The rows of a group lie close to one hidden flat surface of 10 dimensions, which passes through zero. Surfaces can cross.
(in the rows, 128 means zero)
Known rows, each followed by its group:
[103 130  97  84 136 102 195 125 104  97 107 140 117  90 162 119 125  42
 129 118 122  90  93]
j461
[154 114 118 161 105 130 114 163 151 150 151 125 142 166 111 162 132  99
 109 135 129 148 150]
j64
[130 124 117 144 108 106 126 118 102 138 130 121 129 129 126 147 134 126
 156 140 110 173 124]
j662
[ 76 150  97 121 141  94 200 130  99 112 162 133 143 144 127 112 144  90
  98 102 126 118 118]
j656
[145  76 133 151 104 121  99 122 115 161 127 117  86 113 160 160 117 134
 150 113 135 144 137]
j662
[124 129  73 159  98 119  82 133 152  81 147 136 134 132 113 177 116 125
 117 150 139  93 164]
j267
[169 122 135 150 106 162  70 136 159 138 119 130 146 130  94 148 115 147
 141 157 155 138 148]
j461
[180 137 123 135 157 169  77  84  69 180 128 104 161  89 181  70  74 216
 168  95  99 159  80]
j461
[124 162  90 104 168  92 127 109 102  87 114 142  83 110 134 145 125  86
 136 118 148  86 121]
j64
[156 115 155 145  97 131 107 134 138 186 135 128 106 126 155 107 135 126
 119 149 157 109 118]
j64
[110 181 126 115 165 134  34 162 179 100  92 128 123 107 121 126 124 160
 107 104 128 112 146]
j476
[145 115 164 159 143 144 117  95 123 116 159 131 140 165  97 152 118 217
 120 124 149 151 148]
j166
[ 79 128 109  82 132 126 150 115  98 129 119 148 102 100 119 136 125 140
 115  60 153  96 154]
j656
[108 166  73 113  79 130 125 101  97 169 128 130 122 110  85  77 159 120
 175 182 145  93 141]
j662
[123  78 135 178 131 128  29 120 157 112 103  86  57 114 146 143 143 176
 213 174 104 159 146]
j166
[141 159 152 110 139  71 147 124 100 184 129 138  58 154 131 127 173  84
 117 127 147 113 121]
j166
[130 119 158 127 103 142 163  84  93 175 158 137 133 156  93 110 141 194
 126 131 151 131 143]
j64
[140 146  97  79 154 164 178  95  58 166 111 128 155  86 125  62 107 116
 172 101 133 126  91]
j476
[130 111 115 122  96 123 126 105  76 150 106 126 142  92 136 152 109 142
 174 103  97 197 123]
j662
[131  94 144 140  64 101 110 159 157 170 126 136  75 134 139 179 151  86
 105 138 151 106 160]
j267
[ 44 156 149 106 134  88 200 104  83 121 120 125 140 118 115  83 170 146
 151 118  96 186  99]
j267
[177 164  98 105 130 116 107  99  71 172 123 143 110 121 124 145 112 121
 142 110 136 122 129]
j656
[131 157  86  65  73 178 106 114 145 104  94 159 177  99  77 153  95 154
 124 138 111  68 178]
j267
[146 110 114 127 123 130 162 170 119 194 145 114 127 142 156  99 134  57
 114 107 113 131 116]
j476
[115 169  71 149  90 110  95 138 139 104 148 130 172 138 116 139 127 132
 110 154  99 122 142]
j267
[156 184 120 135 117 110  95 127 127 150 128 144 127 146  90 135 147 119
 122 161 164 122 137]
j166
[119 147  72 100  85 101 152  88  94 112 139 155 112 115 126 152 123 102
 118 145 143  48 143]
j267
[126 149 117 174 136  86 106 138 139 127 175 130  94 184 107 158 158 125
  93 137 162 113 154]
j476
[166 129 114 134 181 161 147 114  90 143 149 110 163 152 120  99 107 143
 153 109 105 168 109]
j461
[130 161 159 108 145 162 101 180 166 175  86 124 145 115  93  80 147 108
 127 121 145 156 124]
j476
[ 87  92 152 125  96 148 162 185 183 110  98 117 182  92 158 104 123  87
 114 128  93 162 105]
j166
[135 133 178 107 121  78 142 145 120 168 102 131  94 135 173 153 147  93
 108 102  86 166 108]
j267
[114 108 161 122 122 146 102 121 159 112 106 134 103 101 136 121 125 165
 128 140 161  91 136]
j656
[106 156 149  88 153 100 143 174 164  89  72 138 130 101 154 139 131  57
 104 106  96 141 101]
j656
[ 88 143 114 145 136 107 134 159 147 109 134 114 141 102 187  67 135  97
 104 136 119 104  83]
j64
[133 120 152 143 151  81 133 110 124  99 119 131  63 137 134 165 151 101
 148 154 148 133 119]
j166
[170 127 136  86 146 150 123 112 113 142  97 133 111 104 152 130 100 124
 141 108 117 106 114]
j656
[120 147 152 122 135 142  97 110 126 122 124 136 142 122 120 132 114 212
 112  96 129 135 142]
j461
[ 91 105 143 136 106 121 190 128 163  53 157 147 170 148 127 155 118 137
  71 143 132 101 137]
j476
[121 105 148 102 132 146 124 110 132 104 104 134 113 120 106 160 121 161
 147 111 122 131 155]
j461
[175 129 119 107 133 152 166 153 138 120 147 160 169 130 156 149  75  75
  48  86 163  67 117]
j64
[138 127 166 186  95 142  40 161 173 152 137 145 159 109 134 149 102 195
  62  92 208 149 142]
j662
[111 129  93 117 151 152 131 146 136  99 130 114 170 115 148 105 102 127
 124  98  87 120 119]
j64
[ 93  83 159 101 159 186 142 109 153  79 124 134 122 113 110 119 107 201
 116  92 160  78 158]
j656
[139 103 140 156  75 112 119  71 108 128 160 137 116 131 154 153 120 192
 121 164 137  98 135]
j476
[105 120  92  89 115 172 147 110 107 118  88 106 175  71 138  73 110 130
 200 145  56 143 104]
j267
[ 72 132 166  96 167  81 153  62  99  89 102 127  31 112 134  97 176 160
 185 160 138  96 113]
j64
[114  76 108 133  97 152  84 111 120 168 109  95  84  83 160  88 129 156
 201 150 111 114 130]
j166
[112 103 113 136 122 125 139 119 108 156 137 106 100 108 171  80 139 123
 155 135 116 111 107]
j64
[ 77 123 182 145 196 131 154 171 177  70 119 125 142 147  96 126 147 128
 104  94 151 184 124]
j267
[118 132  68 125 127 130 152 145 146  69 134 140 149 122 109 147 118  59
 121 147 143  84 136]
j461
[138  94 132  98 141 116 146 120 122 100  89 131  80  93 165 160 116  75
 157 125 116 107 113]
j267
[127 100  49 162 118 146 105 123 106  85 127 110 180  48 195 106  65 109
 165 125 114 128  81]
j64
[133 157 134 115 129 123 191 110  96 148 163 153 155 150 108 110 130 126
  78 111 169 102 123]
j166
[130 139 188 122  98 120  96 159 170 173  94 135 109 123 126 124 154 131
 109 142 141 143 130]
j656
[145  88 138 131  97 162 125 123 146 134 114 125 137  94 148 114 108 128
 146 155 139 111 119]
j476
[115 143  91 160 128 111 110  94 106  98 146 113 130 144 101 121 147 152
 182 182 106 151 133]
j461
[117 109 176  96 110 140 177 175 150 200 142 133 123 180 108 126 160 113
  70  82 114 134 165]
j461
[141  99 110 143 150 150  74 173 162 114 136 102 143 148 162 167  94 145
 113  83  53 153 152]
j166
[129 102 127 181 112  92  88 107 119  94 126 133 101  98 145 181 116 136
 151 144 173 155 123]
j662
[139  85 183 140 141 147  94 183 197 126 109 131 115 107 181 142 102 118
  75  90 158 112 123]
j662
[184 165  94 101 136 103 142 167  94 214 135 135 115 138 171 128 120  26
  84  80 119 110 106]
j656
[ 68 191  58 148 136  94 146 145 116  75 155 112 203 133 135  91 134 113
 113 133  63 153  99]
j267
[118 191 119 127 107 102 114 101  85 148 144 126 190 137 139 117 118 202
 106 107  58 176 115]
j476
[140  88 129 148 154 131 121 123 120 140 149 108  86 145 159 124 128 133
 142 117 121 122 128]
j166
[131 121 117 139 131 103 146 141 113 128 126 114 135 137 138 141 136  84
 151 131  88 179 114]
j476
[135 139 111 123 107 127 113 136 125 141 107 123 143  84 171 101 114 103
 136 138 117 121  96]
j461
[ 83 154 136 134 131 104 142 130 118 141 155 119 138 166 118 106 162 169
 107 115  89 159 135]
j461
[121 154 219  84 153 132 184  88 125  78  83 163 159 127  56 151 134 172
 135 136 155 190 121]
j166
[134 106 134 131 158 122 130 146 164  57  93 123 125 106 157 147 112  77
 145 151 105 132 100]
j662
[103 127 175 154 141  92 112 178 168 122 117 118 124 152 136 159 152 119
 101 104 103 201 128]
j267
[105 165  77  48 115 185 160 121  93 169 106 129 180  92 103  56 114 134
 140  94  94  92 134]
j662
[ 73 144  86 126  98  91 134 154 163  63 112 132 132 111 128 145 146  68
 124 165 109 102 136]
j461
[121 131  73  78 126 156  89 138  98 150  90 125 140  87 113 166  90 137
 156  42  77 167 166]
j656
[107 104  48 142 139  94 146  62  43 107 176 123  80 137 132 169 120 146
 167 100 125 112 154]
j662
[114 103 119 152 105  98 128 162 140 132 125 137 104  74 197 132 116  59
  97 112 188 104  97]
j662
[162 133 167 123 109 158 102  95 122 162 114 134 132 121  98 116 125 187
 151 156 153 135 132]
j662
[166 198 222 131 118  85 149  99 143 144 120 146 137 153 132  74 170 137
 104 227 149 122  61]
j656
[ 84 173 166 102  95  88 148 115 122 105  99 140 175  95 164 114 129 159
 100 129  74 158  85]
j476
[101  94 175 121 126 126 154 133 161  63  90 129 145  98 147 148 121 119
 139 142 108 164 106]
j64
[121 149 133 141 135 118 129 137 141 131 164 139 127 174  94 139 144 144
  86 121 152 119 156]
j476
[144 152 182 121 122 101 134 101 123 167 136 151  77 138 130 106 156 140
  98 155 197  75 117]
j64
[116 110 176  80 120 137 180 167 136 200 116 130 113 129 154  96 143  95
  83  78 125 114 124]
j656
[130 148 118 116  79 132 114 103 115 128 114 150 154 105 102 149 114 151
 130 141 142 121 141]
j166

New rows, each followed by its group:
[164 145  99 114 187 177  65 165 160 126  78  98 129 110 110  97 122  89
 192 139  93 149 121]
j166
[106 160 125 153  98  57 128 153 131 141 129 132 107 131 139 137 171  65
 115 159 139 149 112]
j656
[ 95 182 158  86  82 110 140  88 100 160  95 149 134 104  95  97 159 175
 142 151 128 134 125]
j461
[147 170 135 151 146 128 141  88  99  88 156 154 190 127 109 132  97 178
  95 125 183 137 102]
j662
[ 91 120 144 144 123  81 144 128 104 139 158 154 103 115 160 157 123 140
  57  55 205 119 129]
j662
[100 160  45 170  79 109  62 134 146  84 139 129 150 101 119 134 124 125
 133 175 138  95 145]
j166
[174 198 106 117 177 119  77  96 116  64 102 143 148 125  99 167  98 145
 144 139 121 142 118]
j656
[ 76  92 201 108 142 106 154  97 114 109  90 134  71 117  97 165 160 174
 169 103 146 190 147]
j267
[106 163 117 111 149  91 115 125 114 107  98 132  98 127  97 157 153 108
 157 125 114 164 138]
j64
[ 98 101 119 129 108 130 135 133 113 149 126 113 128 115 143 118 134 134
 152 111  95 158 130]
j267
[ 94 164 179 157 141  77 139 137 182  56 135 150 126 156 109 139 166 122
  81 177 175 115 115]
j64
[124 106  79 151 106 121 181 170 135 118 158 115 182 120 192 103 109  39
  99 132  88 121  85]
j476
[106 170 139 130 153 112  96 141 154 102 124 138 122 141 101 135 143 146
 103 124 143 122 145]
j476
[ 92 156 149  97 120 128 118 121 140 115  90 145 127  94  97 116 142 149
 136 133 152 126 134]
j662
[ 93 164 173 106 132 117 120  93 123 116 128 154 127 134  98 138 134 222
  84  92 153 120 152]
j461
[148  97 136 174  55 160 123 167 163 195 152 120 165 122 139  78 134 107
 110 172 169 121 118]
j166
[126 129 156  94 124 101 173 128 116 150 112 143  95 125 145 132 146  86
 112 118 137 112 117]
j267
[126 133 160 138 113 100  97 114 134 122  98 128 100 114 129 145 148 143
 158 159 126 160 120]
j476
[131 121 111 131 122 140  94 144 154 131 133 129 110 107 170 113 113 123
 100 120 148  57 129]
j476
[139 136 182  97 103 127 134 125 117 180  70 125 127  97 128 103 149 119
 173 154 103 185  99]
j461
[151 130 122 133  86 146 100  88  86 136  92 136 174  60 121 138  91 162
 184 140 141 186 104]
j662
[120 113 153 143  91 126 163 144 154 126 130 134 151 121 140 108 137  94
 112 167 150 123 105]
j476
[106 168  83 148  91 115  81 111 118 129 150 131 148 101 157 102 116 178
 102 134 133  80 124]
j461
[ 91 128 128 133 153 148 142 135 158  70 143 117 167 151 108 115 127 172
 118 126  90 136 140]
j64
[166 110  99 160 130 142  90 151 133 184 177 117 103 179 125 143 128 130
 105 111 143 102 169]
j476
[164 105 117 147 144 153 108 106 115 127 156 124 130 149 128 147  99 170
 128 114 132 121 144]
j166
[117 168 123 142 146  96 152 142 146  82 123 130 143 127 136  97 151  64
 125 184 137 117  83]
j267
[134  89 140 139 168 219  92 139 175  81 108 113 163 113  74 111 103 178
 167 133 161 140 148]
j267
[ 97 104  89 173 104  81  68 115 106 164 188 102  56 160 184 147 146 191
 111 100  92  92 168]
j166
[ 94 136  74 163 151  99 139  89 107  27 148 132 143 113 122 141 115 134
 151 155 150 120 113]
j64
[180  98 135 169 121 140  90 121 141 121 125 121 128 118 150 145 105 129
 152 164 144 141 110]
j662
[142  79 164  97 164 138 191 106  96 144 131 127  96 134 162 131 116 126
 129  79 114 125 116]
j166
[120 117  82 131 103 112 106 101  88 171 145 117  72 115 161 108 136 136
 154 129 129  80 138]
j166
[116 112 199  82 140 152 109 134 169 105  42 134 100  81 105 131 138 136
 168 136 139 148 129]
j476
[179 189  87 156  97 113  90 152 112 194 154 122 177 158 122 118 129 108
 112 144  98 162 116]
j656
[ 52  67 109 138 111 169 178 104 108 121 179 119 140 135  98 102 131 203
 131  95 149 108 172]
j656
[ 81  41 141  90 105 154 171 127 128 130  92 113  91  70 180 107 120 117
 164 104 100 104 126]
j656
[109 140 119 120 124 111 110 142 126 128 111 136 114 115 118 153 136 117
 126 107 136 141 144]
j656
[ 90  97 157  79 109 126 160 166 153 141  86 118 111 118 145 138 146  92
 132  99  61 149 141]
j461
[151 108  98 136 168 115 118 154 115 177 163 113  57 185 123 161 147  82
 125  84 130 124 169]
j476
[109 115 137 154 129 163 118 152 172  91 146 113 191 162  91 131 124 182
 118 134  89 168 150]
j64
[123 144 216 102 131 121 120 139 176  97  69 145 130 115 114 148 140 147
 115 139 131 160 119]
j64
[157  77 122  90 134 159 186 102  71 168 103 115 109  97 140 110 115  86
 197 117 117 142 109]
j476
[145 135 119 122 151 107 144 158 103 198 134 115  91 154 128 115 157  65
 137 101 123 153 125]
j476
[132  81 141 163 130 126 159 147 163 101 157 132 104 176  88 164 152  86
 121 160 175 126 155]
j476
[ 90 120 101 176 145  98 170  99  84 130 180 112 117 135 134  71 156 130
 151 152 164 131  97]
j267
[111  86 110 181 101 177 115 172 161 175 171 102 155 142 108  79 139 138
 119 135 160 131 148]
j267
[139 127 143 106 163 133 143 110 118  99 107 142 126 105 138 138 104 126
 129 100 148 123 111]
j461
[133 116 133 160 169 141 133 164 143 133 173 108 147 191 117 129 132 139
  98  97 103 163 145]
j461
[128 138 129 135  96 118 136 112 110 140 135 130 157 118 152 113 121 150
 117 141 114 132 107]
j476
[145  84 153 139  96 142 145  86 108 141 130 134 112 109 129 125 122 154
 156 159 172 121 124]
j166
[150 143 131 147  84  94 158 130 102 152 137 160 160 110 136 151 119  79
  93 132 186 148  99]
j64
[126  74 103 149 113 109 145 133 123 120 143 116  94 111 189 138 120  80
 134 133 126  97 114]
j166
[126  93  81 114 111 139 159 121 108 139 153 134 104 119 147 134 112  90
 115 106 154  55 146]
j267
[147 114 123 105 125 165 118 110 117 135 104 121 138 109 124 122 108 147
 170 129  98 136 133]
j662
[220  87 252 142 132 165 123 124 140 231 138 125 108 191 102 141 139 187
 118 126 157 191 139]
j166
[147 151 180 108 154 172 106 128 143 124  97 137 177 133  71 135 112 188
 127 109 127 187 139]
j461
[166 103 188 118 144 129 110 165 172 145  97 134  93 137 145 166 126  96
 105 109 137 140 132]
j267
[129  86 146 113 143 126 114 127 143 112 104 126  68 129 130 170 132 123
 147 118 128 122 155]
j476
[144  94 101 120 155 177 157 137 128 120 116 120 136 106 116 103 113  75
 169 133 157 114 118]
j476
[146 168 168 101 130 111 182 110 115 143 120 136 150 132 154  77 140 111
 113 164 104 117  70]
j656
[151 157 156 126 111 144  95  89 105 206 142 135 116 101 159  42 126 203
 107 137 189  58 101]
j64
[192 149 124 139 143 119 101 174 157 138 131 138 137 163 129 180 114  61
  91 125 123 140 131]
j166
[162  91 154 130 112 162 160 106 137  97 140 151 164 120 137 154  83 145
  97 131 166 100 123]
j64
[126 137 103  91 113 163 129 102 103 133 112 124 161 101 119 109 106 161
 159 121  87 128 131]
j267
[138 111 148 145 142 129 106 179 177 122 114 121 121 144 130 155 132  94
 112 122 122 154 136]
j656
[145 130 106 119 100 138 101 133 134 138 119 127 139 120 135 143 111 129
 131 132 102 116 141]
j267
[108 181 167 178 173 129 142 131 132 137 177 126 175 179  71  64 165 189
  94 140 181 173 114]
j267
[132  78  94 168 114 132 137 168 157 140 165  99 111 189 109 147 156  76
 141 160  99 136 166]
j461
[145  94  80 185 144 121 108 153 156 100 184 118  91 173 126 163 129  87
 106 142 172  74 162]
j476
[132 116  82 105 128 159 128 142 116 111  99 114 181  89 147 128  86 106
 165 105  58 165 114]
j662
[128 132  85 130 147 101  93 103 107  93 124 124  82 119 140 166 120 123
 157 129 113 107 140]
j166
[119 118  81 143  73 118 103 106 102 153 159 130 117 119 153 134 116 158
 119 125 127  85 151]
j166
[117 129  91 127 115 172 101 122 108 144 141 118 174 134  78 133 107 200
 150  90  99 174 172]
j656
[ 99 100 110 135  91 127 146 130 111 164 145 117 125 121 137 111 139 126
 137 121 119 133 137]
j656
[146 129 106 129  73 170  95 151 147 177 133 122 171 128 116 106 118 147
 119 139 111 118 153]
j267
[132 172  75 146 157 161 100 119 118 101 170 125 205 147 101 105  94 191
 102 105 119 123 137]
j461
[131  86 117  86 127 123 146  80 106  79  71 133  75  68 155 158 114  89
 204 154 116  99 114]
j267
[151 143 121 103 114 134  96 111 100 166  99 132 120 105 121 141 114 146
 156 112 116 145 138]
j656
[147 132 154 146 144 143 105 144 149 136 143 123 148 163 109 143 125 165
 105 119 122 158 142]
j166
[152 125 161 105 115 128 106 103 141 113  95 153  91 119 103 179 124 139
 135 148 161 107 153]
j267
[125 115 175  85 102 127 147  94 108 163  99 145  87 111 119 136 140 158
 140 119 144 120 143]
j461
[ 99 133 145 139  90 101 174 108  86 155 136 132 147 138  89 135 157 139
 148 135 131 204 127]
j64
[126  97 132 135 110 110 138 168 146 154 119 119  96 122 168 130 144  62
 123 127 122 130 118]
j656
[151 111  95 119 126 114 137 103  65 171 124 110 105 108 175 124 114 101
 178 111  80 153 104]
j476
[159 113  85 134 135 127 124 149 111 179 167 115 104 152 176 124 117  94
 102  91 111  89 132]
j166
[119 120 134  78 143 137 137 124 124 158 134 142  74 128 156 121 122 139
  80  67 149  36 151]
j476
[191 145 166  91 155 102 113 116 126 121  86 145  89 122 168 178 108  95
 123 119 101 125 105]
j267
[ 96 146 125  80 170 130 139 132 120 132 116 117  99 142 120 101 149 130
 138  96  82 115 141]
j64
